The same things were measured in two ways. Each way mixes the same 10 hidden numbers, adds some noise and spreads widely along 6 directions of its own, which tell nothing about the thing.
Some things both ways: the first way, then the second way.
[-5, -5, -4, 11, -2, 6, 1, -2, -5, -2, 10, 9, 3, -8, 1, -7, -9, -1, -13]
[13, 3, -5, 8, -20, -5, 2, -13, 0, -22, 0, 15, -5, -1, -9, 6, -7]

[12, -6, -3, -1, -17, 9, 2, 27, 16, -7, -8, 9, 3, 7, 7, -5, 11, 4, -13]
[0, 13, 1, 11, 7, 3, -12, 21, 19, -1, 12, -19, 9, 6, -25, -30, 11]

[-20, -3, -17, -14, -8, -7, 17, -2, 23, 14, -12, 4, 2, 1, -11, 5, 6, 8, -21]
[-13, -8, -17, 10, -5, -6, 17, -10, 15, 4, -13, -15, -9, -7, 12, 19, 6]

[0, -4, 0, 2, 17, 4, 11, -5, -13, -19, 23, 3, 9, -3, 5, 1, -2, -6, 9]
[2, -14, 13, -9, 9, -2, 1, 2, -6, -5, 1, 7, 3, 9, 2, -2, -11]

[-8, -14, -12, 6, -1, -10, -9, 21, 11, -9, 2, 19, 24, 10, 2, -14, 15, 2, -13]
[3, 5, 18, -8, -4, 5, 11, -3, -8, -19, -20, -7, 2, 2, -17, -8, -4]

[-1, 15, 1, 17, -14, -25, 10, -2, -33, -8, 20, 14, -1, -14, -13, -8, -14, -3, 0]
[23, -5, 11, 16, -18, 9, -2, -6, 2, -9, 2, 1, -12, -11, 7, 4, 9]

[16, 2, -5, 4, 5, 7, -2, -6, 12, -3, 14, 5, -2, -5, 2, 5, 8, -1, 8]
[4, 3, -17, -15, 3, 8, 11, -14, -22, -40, 9, 11, 33, 17, -28, -11, -6]

[12, 20, 0, 4, -2, 14, -10, -22, -10, 8, 9, -15, -3, -21, 7, -6, -18, -4, 7]
[13, -2, -21, 7, -19, -3, -7, 17, 8, 7, 7, 8, -9, 11, -9, 9, 5]

[-6, 9, 15, 20, -14, -11, -21, 6, -16, -10, -7, 9, 1, 0, -10, -1, -8, 7, 14]
[2, 8, 17, 10, -4, 5, -1, 0, 8, 2, 3, -5, 0, -6, -2, -2, 13]

[-14, -5, -9, -20, 3, 4, 5, 15, 34, 19, -16, -16, 20, 5, -1, 0, 14, -8, -15]
[-2, 0, -16, -8, -4, 7, -2, 8, 7, -13, 6, 0, 11, 15, -18, -15, 10]

[2, -12, 18, -13, 21, -4, -26, -10, 12, 16, -11, -3, 0, 11, 3, -6, -9, 2, 1]
[-12, 7, 12, -13, -2, -6, -15, -2, -19, 11, -2, -4, -24, -8, 16, 9, -10]

[-6, 8, -5, -20, 0, -6, 17, 9, 5, -13, 6, -2, -3, 3, 5, -4, 13, -3, -14]
[7, 2, 21, -15, 3, 2, 7, -10, -14, -3, -9, 3, 6, -2, 3, -3, -3]

[3, 0, -4, 11, -11, 2, 10, -6, 1, 7, 9, 3, -13, -12, -5, 8, 5, -5, -11]
[-1, -4, -15, 1, -16, 2, 5, -7, 6, -20, 13, -1, 11, -6, -3, 0, 15]

[2, -8, -7, -5, 1, 4, -1, 6, 9, 3, 1, 6, 3, 0, 14, -9, 6, 1, -22]
[-19, 9, -7, -20, 3, -7, 4, 15, -6, 25, -26, 1, -6, -14, -4, -2, -15]

[7, 14, 18, -2, -2, 10, 2, -14, -4, -7, 0, -15, -20, -8, 13, 12, -11, 1, 7]
[3, -5, 9, 20, -3, -16, -10, 0, 21, 6, 19, -7, 0, 2, 10, 2, 20]

[-8, -3, 1, -3, -4, -11, 3, 13, 0, 7, -5, -4, 13, -2, 11, -9, -8, -1, -14]
[11, -6, 23, 11, -18, 2, -5, 6, 21, -2, -6, -4, -16, -10, 4, -11, 16]

[-10, 5, -2, 13, -12, -8, 1, 4, -2, -9, 4, 2, 15, -7, -4, 3, 3, -1, -3]
[4, -8, 14, 2, -22, 7, 11, 5, 19, 13, -19, -18, -17, -13, 9, -2, 5]

[0, -9, 3, 2, 41, -8, -26, -5, 9, -8, 5, -14, 25, 8, 24, -11, -8, -1, 33]
[9, 4, -5, -1, -1, 1, -1, -5, -15, -16, -16, -1, -4, 17, -14, -8, -19]

[16, -6, 17, -2, 17, 7, -11, -17, -2, 6, 3, 7, -6, -3, 12, 8, -31, 12, 19]
[-21, -8, 3, -1, 38, -8, -5, 17, 1, -6, 30, 9, 22, 26, -22, -11, 3]

[23, -8, 6, -5, -6, 8, -10, 1, 23, 9, -13, 10, -9, 10, -8, 7, -5, 12, 15]
[-8, 8, 0, -17, 17, 15, -5, 0, -11, -9, 22, -7, 11, 1, -8, -22, -13]

[-1, -5, 18, 6, -1, -12, -15, 4, -27, -12, 6, -1, -6, 2, -19, -8, -14, -3, 25]
[18, -3, -4, 36, 31, -10, -25, 6, -7, -2, 13, 0, -2, 17, 6, 16, 9]

[11, 2, 13, -9, 17, 1, -21, -7, 5, 0, -15, -30, -29, 3, 29, -5, -2, 1, 19]
[0, 21, 10, -11, 8, 1, -5, -3, -12, 1, 6, 12, 19, 5, -8, -3, 14]

[20, -17, 26, 0, 2, -1, -10, 5, 4, 4, -11, -19, 7, 9, 3, 1, -22, -2, 12]
[12, -10, -4, 3, 7, -14, -17, -5, -7, 4, -5, 7, -2, -3, 11, -20, -2]

[9, -2, -27, 17, -1, 7, -15, 7, 11, 15, -15, -11, 12, -4, 3, -20, 7, 2, 6]
[12, -3, 18, -6, -41, -3, -9, 4, 19, -18, 18, -40, -22, -12, 9, -5, 14]

[-13, -6, 13, 17, -2, -12, -18, 3, 2, -13, -4, -10, -9, -1, -10, 19, 4, 2, 37]
[-1, 21, -32, 3, 20, 35, 7, 1, -6, 5, 5, 7, 20, -1, -16, -13, -11]

[3, -8, -9, -1, 10, -10, 27, 2, -12, -7, 18, 0, -15, -2, 4, -8, 3, -10, -12]
[-1, -5, -22, 10, 11, -11, -7, -5, -27, 15, 2, 8, 3, 4, 11, 20, -6]

Other things, the second way, with their names:
z863: [-11, 12, -35, 4, -3, -9, 8, -7, -16, 0, -11, -14, 6, 1, -3, 25, 2]
z273: [-11, 13, -5, 1, 11, -9, 1, 6, -6, 5, -6, -6, 18, 10, -17, -6, 6]
z676: [-21, 12, 1, 17, 24, -8, -10, 25, 23, 14, 5, -18, -4, 25, -14, 3, 1]
z199: [1, -16, 8, -6, 19, -22, -4, 9, -14, 22, -16, -7, -9, -9, 20, 14, -3]
z264: [20, -6, -20, 11, 5, 17, 5, -9, 17, -28, 6, 1, 17, 11, -16, -33, -9]
z303: [17, 5, -7, 13, 3, 25, 8, -5, -19, -6, -12, 8, 6, 14, -5, 18, 7]
z105: [1, 2, 5, -26, -19, 5, -10, 5, -6, 20, -13, -10, -21, -24, 14, -24, -16]
z32: [-12, 24, -45, -7, 13, 7, -2, 8, 7, 13, -4, 17, 21, 11, -19, -13, -8]
z906: [0, 2, 4, 23, -6, 2, -3, 23, 24, 26, 14, -20, -8, 15, -1, 17, 31]
z241: [-19, 9, -7, -21, 9, 6, 18, 7, 2, 8, -11, 12, 17, 5, -19, -10, -16]
z881: [-8, -4, 8, -19, -12, 11, 5, 13, 1, 15, 12, 17, 7, 15, -8, -6, 4]
z958: [8, 2, 24, -9, 7, -12, -7, -8, -21, 9, 2, 0, 4, 6, 15, 14, 4]
z760: [7, -20, 7, 9, -9, 1, -12, -5, 21, -27, 9, -6, -17, -26, 12, -25, 0]
z158: [14, -2, 28, 11, 5, 5, -9, 12, -6, 25, 15, 16, 3, 21, 1, 11, 17]
z773: [1, -2, -21, 21, 2, -34, -6, -3, 0, -7, 7, -13, 4, 7, -8, 4, -1]
z120: [-19, -5, -32, -28, 11, -10, 12, 10, 23, 1, -6, -8, -3, -4, -3, -10, -30]
z701: [11, 12, 6, -27, 1, 27, -11, 14, 3, -13, -2, 16, -9, -10, -9, -20, -17]
z409: [-5, -2, 14, -6, -17, -3, 7, 5, 6, 9, -6, -5, 11, 0, -7, -11, 16]
z825: [-6, 4, 8, -3, -2, -18, 5, -20, -25, 16, -35, -16, -27, -37, 31, 25, -28]
z658: [0, -11, 3, 29, 3, -11, 6, 3, 28, 5, -23, 14, 4, 15, -6, -2, 5]
z677: [-11, 14, -7, -1, -16, -5, 5, 9, 12, 10, -3, 7, 10, 4, -17, 0, 15]
z804: [-20, -7, 15, -26, 9, -7, -1, 7, -15, -15, 12, -3, 8, 5, -8, -6, -7]
z85: [7, 21, -18, 8, 17, 15, -11, 8, -2, -11, 33, 6, 11, 12, -21, -5, -7]
z719: [-12, 11, 12, -13, 5, 7, 1, -1, -18, -9, 18, 19, 35, 29, -28, -12, 25]
z276: [-16, -3, -15, 6, 15, -6, -3, 4, -14, 1, 11, -5, 17, 8, -15, -15, 0]
z228: [3, 4, 10, 6, 9, 17, -9, 0, -12, -17, 17, -6, 8, 1, 0, 2, 14]
z746: [-7, 15, -42, -9, -19, 3, -3, -2, 5, 18, 12, 1, -7, -18, 9, 11, -4]
z696: [-17, -3, -10, -4, 4, 8, 1, 27, 9, 11, -4, -4, -12, 6, -14, -6, -17]
z985: [8, -9, -16, 17, -28, -9, 17, -5, 5, 22, -35, 11, -8, 3, -1, 13, 2]
z712: [-21, 32, 2, -21, 12, 17, 0, 11, 3, 9, -12, -2, -5, -5, -15, -11, -13]
z957: [-6, -22, 48, -6, 22, -8, 0, 8, 1, 2, 11, -27, 2, -5, 15, -8, 6]
z37: [15, -4, 4, 10, -4, 5, -1, 5, -11, 0, -15, 3, -12, 10, -4, 10, -1]
z500: [8, -5, -9, 12, -18, 2, 4, -14, 7, -7, -23, 14, 0, 5, 0, -6, 1]
z659: [-10, 2, -20, -7, 19, 34, 5, 9, 9, 19, 0, 9, 8, -11, 4, -16, -12]
z129: [-16, -18, 11, -6, 17, -13, 3, 4, -19, 11, 25, -2, 4, 20, 13, 33, 7]
z99: [-16, -1, -12, -3, -11, -20, 3, -5, -2, -2, -7, 12, -1, 7, -3, 16, -1]
z190: [-8, -4, -8, 11, 18, -15, 15, 4, 5, 14, -19, 4, -8, 5, -4, 12, -27]
z186: [1, -6, 6, 13, 1, -24, 1, 6, 14, -11, 3, 9, 0, 22, -19, 0, -3]
z540: [7, -10, 17, 14, -21, 19, 2, 14, 22, 5, 2, 12, -8, 11, -12, -13, 5]
z355: [2, 2, -5, 52, -2, -7, -9, 15, 43, 24, -9, -3, -11, 7, 4, 15, 40]
z727: [-12, -12, -23, 3, 14, 3, 6, -9, -13, -2, 2, -3, 9, -13, 5, -9, -7]
z909: [2, -2, -3, -9, -9, -22, -8, 12, 15, 10, 2, 7, -14, 4, 1, 1, -9]
z722: [-4, -2, 14, -8, -10, 15, 5, -6, -12, -18, 14, 12, 1, 6, -7, 6, -1]
z108: [12, 14, -21, -15, -23, -1, -3, -17, -37, 15, -26, 25, 7, -1, 6, 11, 6]
z546: [-2, -8, 17, 4, 1, 0, 3, 15, 13, 25, 3, -17, -5, -21, 9, -6, -3]
z96: [-12, 9, 11, -3, 8, -1, -7, 7, 16, 8, 23, 5, 7, 18, -9, -15, 3]
z597: [5, 11, -11, 2, 5, 1, 10, -3, -7, 0, -15, 0, 8, 14, -11, 8, 5]
z43: [1, -15, 20, 9, -2, 6, 17, -4, 3, -9, -1, -15, -6, -6, 2, 2, -9]
z281: [17, -2, -5, 10, 20, 7, 8, 8, 18, 19, -13, -13, -7, 4, 3, -14, -16]
z871: [0, 8, -3, -11, -2, 15, 3, 6, -8, -9, 22, 19, 14, 15, -18, 5, 4]
z929: [12, -5, 14, 14, -10, 6, -2, -15, 15, -10, -1, 7, -10, -21, 23, 11, 25]
z235: [2, -2, 2, -1, 15, 1, -3, 13, -7, -14, 15, -1, 16, 17, -19, 1, 15]
z913: [10, 7, 6, 2, -10, 4, 7, 1, 11, 11, -33, -15, -18, -22, 3, -9, -2]
z534: [-7, 4, -3, -13, 1, 8, 0, 6, -1, 4, -9, -6, -15, -10, 11, 11, -12]
z140: [3, -10, -8, 27, 14, -8, -6, 22, 15, 12, 17, -11, 15, 34, -16, 0, 21]
z343: [1, 6, -3, 5, 0, 19, 10, -18, 6, -2, -9, 9, 0, -5, 9, 4, 1]

Some of these things the first way, each followed by its name:
[14, -2, 4, -6, -8, -2, 11, 5, -1, -14, 13, 15, -9, 1, -1, 9, 8, 3, 2] => z957
[-5, -15, -5, 1, 4, 4, -11, -5, 5, 1, 5, 3, -2, 1, -12, -1, 12, -1, -1] => z534
[-9, -3, 9, 1, 7, 18, 5, -16, 3, -4, 16, 7, 3, -6, 1, 8, 7, -11, -28] => z99
[-3, -15, 11, 0, 5, -13, 11, 0, 3, 11, 14, 4, 6, -6, 5, 11, -15, -6, -9] => z760
[-36, 6, -1, -2, -3, 0, 9, -9, 7, 8, -13, -28, -13, -10, -11, 8, 9, -12, -9] => z746
[-5, -17, 4, 28, -15, 5, -25, -6, 8, -8, -5, 8, -8, 3, -28, 7, 21, 0, 0] => z863
[15, -5, 1, -7, -21, 3, -10, 17, 15, 16, -8, 17, -17, 5, -22, 3, 18, 0, -6] => z228
[-2, -1, -6, 13, -8, -5, 14, 19, -11, -26, 9, 21, 6, 8, -6, -9, 17, -1, -19] => z273
[-2, -7, 5, 3, 18, 1, -7, -7, 1, -1, 17, 14, 8, 0, 1, 5, 4, -6, -2] => z804
[-2, -9, -8, 18, 19, -4, 8, -3, -9, -17, 11, -6, 2, -3, 23, -9, -9, -1, 6] => z773
[25, -2, 3, 7, -6, 9, 1, 1, -17, -6, -1, -8, -16, -5, 10, -14, -18, 4, 5] => z158
[-1, -3, 2, -1, -30, -16, 1, 5, -11, 24, -20, 6, -14, -2, -25, -8, -17, 8, -12] => z929
[-3, 6, -19, -10, -9, 15, 22, 15, 11, -8, -2, 22, 7, 3, -1, -3, 12, 8, -21] => z241
[-4, 23, -6, -17, 6, 17, 4, -32, 7, 0, 2, 0, 8, -11, -5, 10, -17, 12, 16] => z120
[-15, -7, 4, -6, 12, 3, -2, -2, 15, 9, 8, 5, 2, -5, 3, 10, 8, -7, -8] => z722
[0, -3, -5, -10, -2, -13, 8, 2, -9, -1, 4, -7, -3, -3, 0, -11, -6, -1, -3] => z199
[6, 16, 9, -12, -5, -8, -26, 10, 13, 28, -37, -36, 5, 5, 2, -15, 2, -5, 8] => z108
[-34, 7, 0, -8, 15, -6, 5, 2, 4, -5, 18, 12, 26, -7, 0, 7, 7, -10, -9] => z696
[16, -10, -17, 16, -9, 4, 14, 11, -3, -8, 6, 2, -18, -10, 22, -1, -2, 6, 0] => z546
[2, 12, 5, -6, 2, 14, -5, 4, 3, -4, -16, -13, -2, 3, 0, 2, 4, 1, 11] => z32
[-8, -11, 16, 8, 9, -4, -3, 12, 4, -7, -8, -3, 10, 11, 4, 3, 9, -9, -8] => z719
[-15, 17, 6, -12, 1, 18, 4, -2, 2, -9, 6, 12, 19, -7, 8, 0, -13, 4, -13] => z186
[-7, 9, 18, -9, 8, 4, -1, 2, 14, -3, 2, -10, 17, 0, 10, 14, 8, -12, -1] => z500
[0, 6, -6, -21, -6, 20, -9, 17, 18, 3, -22, 25, 13, 16, -9, -11, 6, 17, -8] => z676
[27, 9, -8, -3, 7, 4, 16, -2, 3, -8, 9, -4, 5, -6, 13, 4, -13, 7, 29] => z264
[-19, -12, -13, -6, -3, -29, 39, 23, 6, 6, 3, 14, 8, 4, -11, 5, 6, -3, -20] => z727
[1, 22, -4, 7, -12, -4, 11, 16, -7, -5, -3, 9, 14, -4, 7, -7, 7, -1, -12] => z409
[0, -2, 17, -15, 8, -1, -5, -19, 15, 0, 0, -11, -22, -1, 7, 21, -2, 1, 10] => z343
